The same things were measured in two ways. Each way mixes the same 5 hidden numbers, adds some noise and spreads widely along 3 directions of its own, which tell nothing about the thing.
Some things both ways: the first way, then the second way.
-251 70 337 -118 349 400 34 45 -177 171 609 339 -598 2 -270
190 -196 195 -62 -320 10 248 99 -138 117 67 219 78 149

331 12 196 -105 -124 -179 -97 63 83 -112 -117 -201 179 -2 -24
-3 -47 -62 22 206 238 -122 -38 83 -23 79 -201 -214 30

293 76 -149 -66 117 -317 32 6 214 -57 -65 -69 304 -34 135
-75 1 29 145 616 220 -89 -303 602 -155 381 -151 -437 64

246 93 325 -236 -81 3 -186 -569 -19 -479 -123 -586 -344 66 -190
-145 -42 -85 -183 -121 77 -209 -44 -188 144 -160 -101 39 2

274 184 239 -57 79 -470 -583 21 -71 -101 78 84 316 -63 -61
158 -185 -55 15 -24 113 -118 42 -39 89 -160 -67 -501 22

268 67 240 4 38 68 -53 254 -210 -156 330 -92 -309 -178 -333
574 26 12 -319 120 75 53 -232 83 3 298 -13 -13 162

122 140 -458 224 190 140 438 -63 -6 186 201 71 -131 176 144
356 -272 -84 233 25 -353 21 -194 -232 -289 -245 179 -30 -22

154 20 282 -238 35 -152 -171 -69 296 133 -114 -126 209 74 116
77 225 -104 -164 87 -84 -332 -153 106 -258 -202 -322 -133 384

21 47 247 -206 -18 -259 -225 -305 191 135 -313 55 378 283 234
-133 326 48 -140 244 -4 -249 0 255 -359 -198 -492 -317 446

-154 -273 108 -5 -263 -157 28 -485 -185 -279 -143 -159 -14 10 39
-108 -28 -187 -119 -328 -43 -336 -138 -319 87 -119 9 477 147

577 302 -61 -19 258 19 -9 303 -9 -243 315 -232 -285 -160 -314
478 -608 -258 230 -105 38 35 -161 -406 175 -78 289 -215 -337

240 61 -461 280 151 125 249 4 -165 -222 499 -296 -495 -275 -181
226 -484 -14 172 156 6 133 -379 -6 233 354 472 85 -385

247 82 19 -293 262 -262 69 -25 409 -35 -120 21 362 12 128
-86 -80 -86 287 303 48 -184 -177 219 -284 -7 -241 -343 109

-735 -488 162 41 11 75 -1 -244 -258 170 377 450 -137 -164 74
104 149 59 -297 -492 -231 -137 -121 -264 -26 -56 151 662 438

95 -123 95 114 -181 104 -28 9 -37 113 71 -285 -193 35 53
-185 -67 102 -102 99 137 30 42 -83 107 -132 -98 -133 -96

Other things, the second way, with their names:
(320): 368 -151 -170 -94 -77 99 -209 -148 -31 67 35 37 -215 102
(477): 244 -97 98 -84 -22 79 193 -156 -4 69 272 138 205 61
(447): -249 -328 -38 398 467 129 -57 -215 133 -98 61 -55 -246 -316
(101): 390 -392 -233 139 -72 -224 -194 -245 -198 20 -239 265 -313 -158
(80): 265 -85 62 -155 -272 -99 79 86 -219 -18 -248 54 -65 220
(134): -53 -81 136 -91 -65 238 148 374 -201 37 -273 -307 -303 80
(479): -610 85 298 -141 341 -7 137 140 -117 62 -475 -205 -262 -238
(341): -193 -127 -14 76 143 152 -7 -127 -55 -47 163 -91 256 -87
(3): 202 -257 -174 -46 -172 405 -138 -61 -99 216 382 -28 115 114
(74): 86 -256 -130 109 149 182 -93 -200 -117 -47 172 -74 84 -105
(429): -182 71 321 -29 -113 -43 274 359 -219 -205 -501 -301 -177 224
(404): -49 -419 119 75 -298 365 268 73 -115 441 328 312 124 -186
(360): -180 129 225 -200 168 220 127 -249 390 174 570 105 257 100
(390): 368 257 -14 -339 -125 10 -234 -6 138 -106 -142 -233 -427 557
(61): 79 211 88 -95 -32 -428 -206 -357 90 -269 -157 98 164 370
(325): 143 261 168 -258 -159 -373 -18 139 -250 -390 -679 -278 -70 444
(65): -253 31 72 -110 139 -142 -67 -194 -67 -40 -115 19 210 -67
(100): 256 41 133 -44 -92 -78 52 -134 254 -164 83 93 -113 431
(385): -117 260 -157 -415 0 -127 -481 -330 -48 37 -151 -60 186 155
(277): 672 -129 -7 63 -84 -449 16 -223 -86 -410 -290 139 -122 349
(15): -3 -302 -73 -59 -296 453 24 -4 -108 354 422 87 252 -2
(180): -383 -168 277 130 227 391 383 128 62 139 223 -78 43 -203
(140): -34 145 75 -21 92 -85 -12 172 -71 -513 -396 -420 -156 375
(230): -50 -404 -35 396 244 236 128 -299 196 -8 588 187 236 -142
(388): 203 -207 154 199 152 11 247 -103 138 -105 189 109 -232 58
(363): -11 160 157 -291 -100 -106 -46 -84 -54 -30 -98 -30 185 245
(46): -325 -328 125 59 -31 170 173 79 -302 305 -70 132 93 -405
(191): 256 -148 -42 -71 -396 -282 -145 7 -370 80 -586 208 -232 76
(449): 507 49 214 -109 47 -375 221 -6 -28 -332 -381 -1 -398 291
(443): 48 -230 19 -105 -300 436 20 -21 56 410 452 136 60 98
(115): 584 -447 -286 101 -5 73 -77 -295 -205 -5 170 142 -99 -147
(6): -344 -314 -71 -44 -205 232 -88 0 -178 590 10 300 -32 -401
(274): 22 -153 -96 -235 -43 186 -162 -25 -261 372 -129 -19 -147 -182
(350): 7 -217 -146 -74 -464 -209 -266 -259 -221 305 -211 499 124 -29
(173): 100 -207 41 -40 -22 -34 35 -254 15 180 131 334 101 -102
(332): -448 -76 90 116 -117 -188 -91 -132 -64 -10 -187 155 231 37
(373): 454 -92 -60 36 25 131 -43 63 88 -184 30 -230 -385 327
(85): 131 -368 -96 52 -179 110 -20 90 -347 170 -234 55 -297 -166
(419): -133 -139 -141 -201 -550 197 -323 3 -257 435 -68 134 168 140
(254): -341 189 155 -62 79 -85 -29 58 40 -283 -302 -280 -59 304
(163): -149 -221 -98 218 490 156 -134 -209 58 -104 55 -187 -225 -308

Some of these things the first way, each followed by its name:
461 219 -373 305 49 -239 -236 152 -82 155 162 -128 162 0 116 : (101)
-264 -122 78 -47 5 -77 45 -293 100 242 -63 147 141 180 257 : (254)
-73 -227 86 -349 159 -183 161 -383 34 -651 131 -147 -123 -348 -223 : (341)
188 -100 157 154 -213 -105 -422 -140 -125 -161 189 -542 -244 -214 -137 : (6)
-48 288 -351 179 398 -55 143 -94 -206 243 367 528 -41 163 86 : (277)
371 -111 397 -14 -152 -7 -430 335 68 -71 160 -534 -151 -291 -223 : (274)
39 -183 -110 200 -140 132 139 -78 -189 -133 228 -327 -395 -133 -95 : (46)
41 196 -66 -84 437 166 210 58 40 109 413 295 -219 42 -112 : (388)
117 -264 14 181 -424 -181 -267 -317 44 -57 -145 -646 12 -46 158 : (385)
177 31 -253 -99 112 219 797 -179 19 -332 55 -127 -355 24 -120 : (230)
-343 -20 -363 195 118 15 137 -601 -109 229 124 153 -131 216 300 : (61)
-74 -177 -365 252 -217 -165 88 -689 -264 -293 -48 -303 -121 2 129 : (65)
-131 -176 105 94 -93 477 279 -102 -128 107 229 -252 -644 39 -66 : (360)
129 121 424 71 -336 126 -55 -56 -446 1 -65 -27 -204 279 -155 : (443)
-324 -78 203 2 171 145 -112 69 97 569 242 313 -28 139 193 : (325)
18 -206 -99 204 -127 11 -168 -257 61 151 129 -440 -198 -66 180 : (479)
505 126 -518 229 -237 -198 386 -318 78 -221 -325 -483 172 154 257 : (447)
-60 51 -71 179 106 23 -337 -301 -99 113 346 -211 -344 -46 7 : (350)
-466 -255 -395 253 -15 -149 126 -643 -156 99 108 191 52 -16 358 : (332)
-146 161 -188 329 306 -51 -156 278 -192 625 528 610 57 113 156 : (449)
